The groups are shells around one centre, one inside the other: the same stretched ball of 4 dimensions in 7 sizes.
Some rows, each with its group after it:
[-71 -48  -8   1 -32  63   7  -6  33  46 -18  23 -58]
k_433
[ -5 -42  16  20 -19  22 -19   8 -12  -2   6  23  -1]
k_601
[ 10 -19  30  21  -9  -4  18 -38  14  31  -4  25   3]
k_627
[ -2 -32  26  20 -15  10  -2 -26   0  13   0  35  -7]
k_460
[ 23 -38  22 -19  -3  11   5   7  32   1  -5 -35   7]
k_802
[ 21 -37   7  16 -10  19 -16  58 -11  -6  13 -30  36]
k_627
[ -4 -39  30   6 -16  12  -7 -37   7   3  -3  37 -21]
k_124
[-42 -39  14  -2 -23  36  14 -41  36  39 -18  32 -50]
k_124
[  4 -22  23  12  -9   5  19 -24  22  33  -6   8   0]
k_433
[  4 -27  32   7 -10   2  13 -47  21  21  -7  27 -13]
k_601
[ -2 -27   6  21 -14  21   7  23   7  29   1  -9  15]
k_433
[-20 -44  21 -13 -17  27   4 -32  33  15 -13  16 -38]
k_601
[ 20 -28  37   4  -6  -5   7 -39  17   8  -3  17  -1]
k_802
[  5 -39  25  16 -15  11 -14 -12  -8  -4   5  28  -2]
k_433
[-23 -54  10   5 -24  39 -25  12  -2  -7   2  19 -23]
k_124
[ 14 -46   6 -20  -7  29  -7  51  25  -6   0 -58  14]
k_627
[-22 -30  10  29 -21  25   3  -6   1  32  -1  29  -8]
k_802
[ 17 -43   6 -11  -8  26  -8  54  17  -5   3 -52  20]
k_65
[  3 -32   7  25 -15  21  -6  34  -7  14   7  -6  20]
k_460
[ 20 -51  20 -29  -6  21 -13  22  27 -21  -2 -41   1]
k_627
[ 15 -31  32  15 -10   0  -4 -26   0   3   3  26   2]
k_460
[-45 -41  -5  -1 -23  51  13  10  35  43 -14  -5 -32]
k_460
[ 17 -38   5   3  -9  23  -8  56   6   1   6 -43  29]
k_65
[ -3 -52  -2 -16 -14  42 -14  59  19  -5   0 -49   4]
k_65
[ 53 -21  35  12   3 -18   4   1   2  -2   9 -17  42]
k_124
[  9 -35   5  23 -14  23 -13  49 -12   5  11 -16  28]
k_65
[-34 -30   8  24 -23  30  12 -16  14  44  -8  31 -22]
k_601
[-22 -53  16 -11 -20  35 -13  -9  18  -2  -7  13 -33]
k_433
[ 19 -36  19  17 -11  11 -16  24 -11  -7  10  -3  23]
k_802
[  5 -33  27 -19  -6  10  19 -35  46  21 -14  -7 -19]
k_124
[-11 -37  20  19 -19  18  -7 -17  -2  12   0  35 -12]
k_802
[-24 -51 -11  -5 -20  54 -11  63  17  10  -2 -38  -4]
k_601
[ 45 -28  43  13  -2 -18  -7 -24  -6 -13   8  15  24]
k_627
[ 22 -42  35  -6  -7   3 -12 -21   9 -16   1  10  -3]
k_65
[-50 -54   1 -13 -26  55  -3  -3  33  21 -15  10 -50]
k_460

New rows, each followed by its group:
[ -2 -22  12  20 -12  14  17   2  15  38  -3  -1   9]
k_627
[ 32 -35  39 -11  -2  -6   0 -28  21  -9  -2  -2   3]
k_460
[ 44 -29  20   5   0   0  -2  37   5  -4   9 -41  44]
k_627
[-28 -37   6  -6 -17  36  15  -7  39  36 -14  -5 -27]
k_802
[ 54 -32  31   0   2  -9 -11  22   0 -21  11 -32  42]
k_65
[-40 -42 -14  14 -26  55  -2  49  12  33  -3 -14 -10]
k_460
[ 35 -27  30 -13   2  -4  15  -8  33   9  -4 -32  16]
k_65
[-67 -38  -9  27 -34  56   7   0  12  54 -10  38 -40]
k_124
[ 12 -42  27 -22  -6  13   2 -15  34   0  -8 -14 -12]
k_802
[-35 -50 -14  20 -28  57 -21  64  -9  12   6  -6  -3]
k_433
[ -2 -49  17   3 -17  25 -23  12  -2 -13   4   8  -6]
k_601
[ 68 -25  48  -7   9 -29   3 -20  14 -17   5 -20  36]
k_627
[-11 -55  -3 -20 -15  47 -13  54  25  -3  -3 -46  -6]
k_65
[ 13 -49  17 -14 -10  23 -17  24  12 -18   2 -24   3]
k_802
[ 62 -26  41  -1   6 -21  -1  -2   7 -16   8 -24  40]
k_65
[-38 -46  -7 -10 -22  53   6  26  35  30 -12 -21 -27]
k_802
[-29 -29  16  19 -21  22  15 -37  19  42 -10  39 -27]
k_65
[ 30 -25  43   5  -3 -15   8 -48  14   5  -2  21   4]
k_65
[-22 -59  -4 -13 -21  53 -23  51  13  -8  -1 -27 -14]
k_433
[-18 -23  14  31 -19  18  14 -20   8  43  -4  32  -7]
k_627
[ 56 -29  48  -1   4 -24  -5 -28   6 -20   6   1  24]
k_627
[ 65 -27  45 -14   9 -24   5 -14  22 -15   3 -31  33]
k_627
[  3 -54  12 -19 -13  32 -20  30  16 -18   0 -27  -6]
k_433
[ 43 -29  41   1   0 -15  -1 -23   9 -10   4   1  19]
k_460
[-74 -56 -12   4 -36  71  -8  10  20  32 -13  26 -57]
k_601
[ 52 -31  37  11  -1 -14 -15   6 -11 -23  13  -7  38]
k_627
[-68 -45 -13  24 -35  63  -3  15   8  43  -8  31 -40]
k_460
[-21 -39   5  30 -24  33 -14  18 -13  14   5  24  -3]
k_460
[-23 -43  -8  22 -23  45 -13  55  -6  16   5  -9   6]
k_460
[-70 -54  -6  11 -36  63 -10  -1  11  29 -10  40 -55]
k_65
[ -6 -50  -4   8 -18  42 -25  67  -7  -8   9 -28  13]
k_65
[-38 -62  -5 -18 -24  60 -19  36  23   0  -7 -17 -34]
k_65
[ -4 -51   2 -17 -13  40 -10  46  23  -2  -2 -42  -1]
k_460
[-38 -58  -3 -28 -21  58  -4  21  42  12 -14 -24 -41]
k_627
[  3 -27  14  27 -14  13   2   9  -3  22   4   9  15]
k_460
[ 15 -49  23 -15  -9  18 -17  10  13 -20   1 -15  -2]
k_601
[ 23 -45   7  -4  -8  25 -19  63   2 -17   9 -48  29]
k_627
[ 60 -33  33  -1   3 -12 -13  24  -2 -26  12 -34  45]
k_627
[ 48 -33  24  -2   1  -2  -7  33   6 -15   9 -42  41]
k_65
[ -2 -33  29  -5 -11  10  13 -43  31  20 -11  16 -22]
k_460
[ 42 -27  33  -5   2  -9   7  -6  20  -1   1 -24  24]
k_802
[ 16 -27  16   4  -6  10  12  13  21  20  -2 -25  17]
k_601
[  3 -29   4  30 -15  22  -4  40  -9  18   8  -9  26]
k_627
[ 42 -33  18  -4   0   5  -4  42  11  -8   7 -50  39]
k_627
[-28 -39  -5   0 -19  45   8  27  28  33  -8 -20 -13]
k_802
[-26 -43  19  -4 -20  29   2 -33  26  18 -11  27 -38]
k_460
[ -8 -42  29  -7 -15  17  -2 -39  22   5  -8  26 -30]
k_65
[-58 -66 -14  -7 -32  73 -25  45  12   5  -5  -2 -41]
k_627
[ 39 -22  34  -8   3 -11  19 -19  33  13  -5 -24  18]
k_627
[ 21 -36  13  15 -10  14 -13  41  -8  -5  11 -20  30]
k_460
[ 15 -27  28  -3  -5   2  17 -25  30  20  -7  -4   0]
k_802
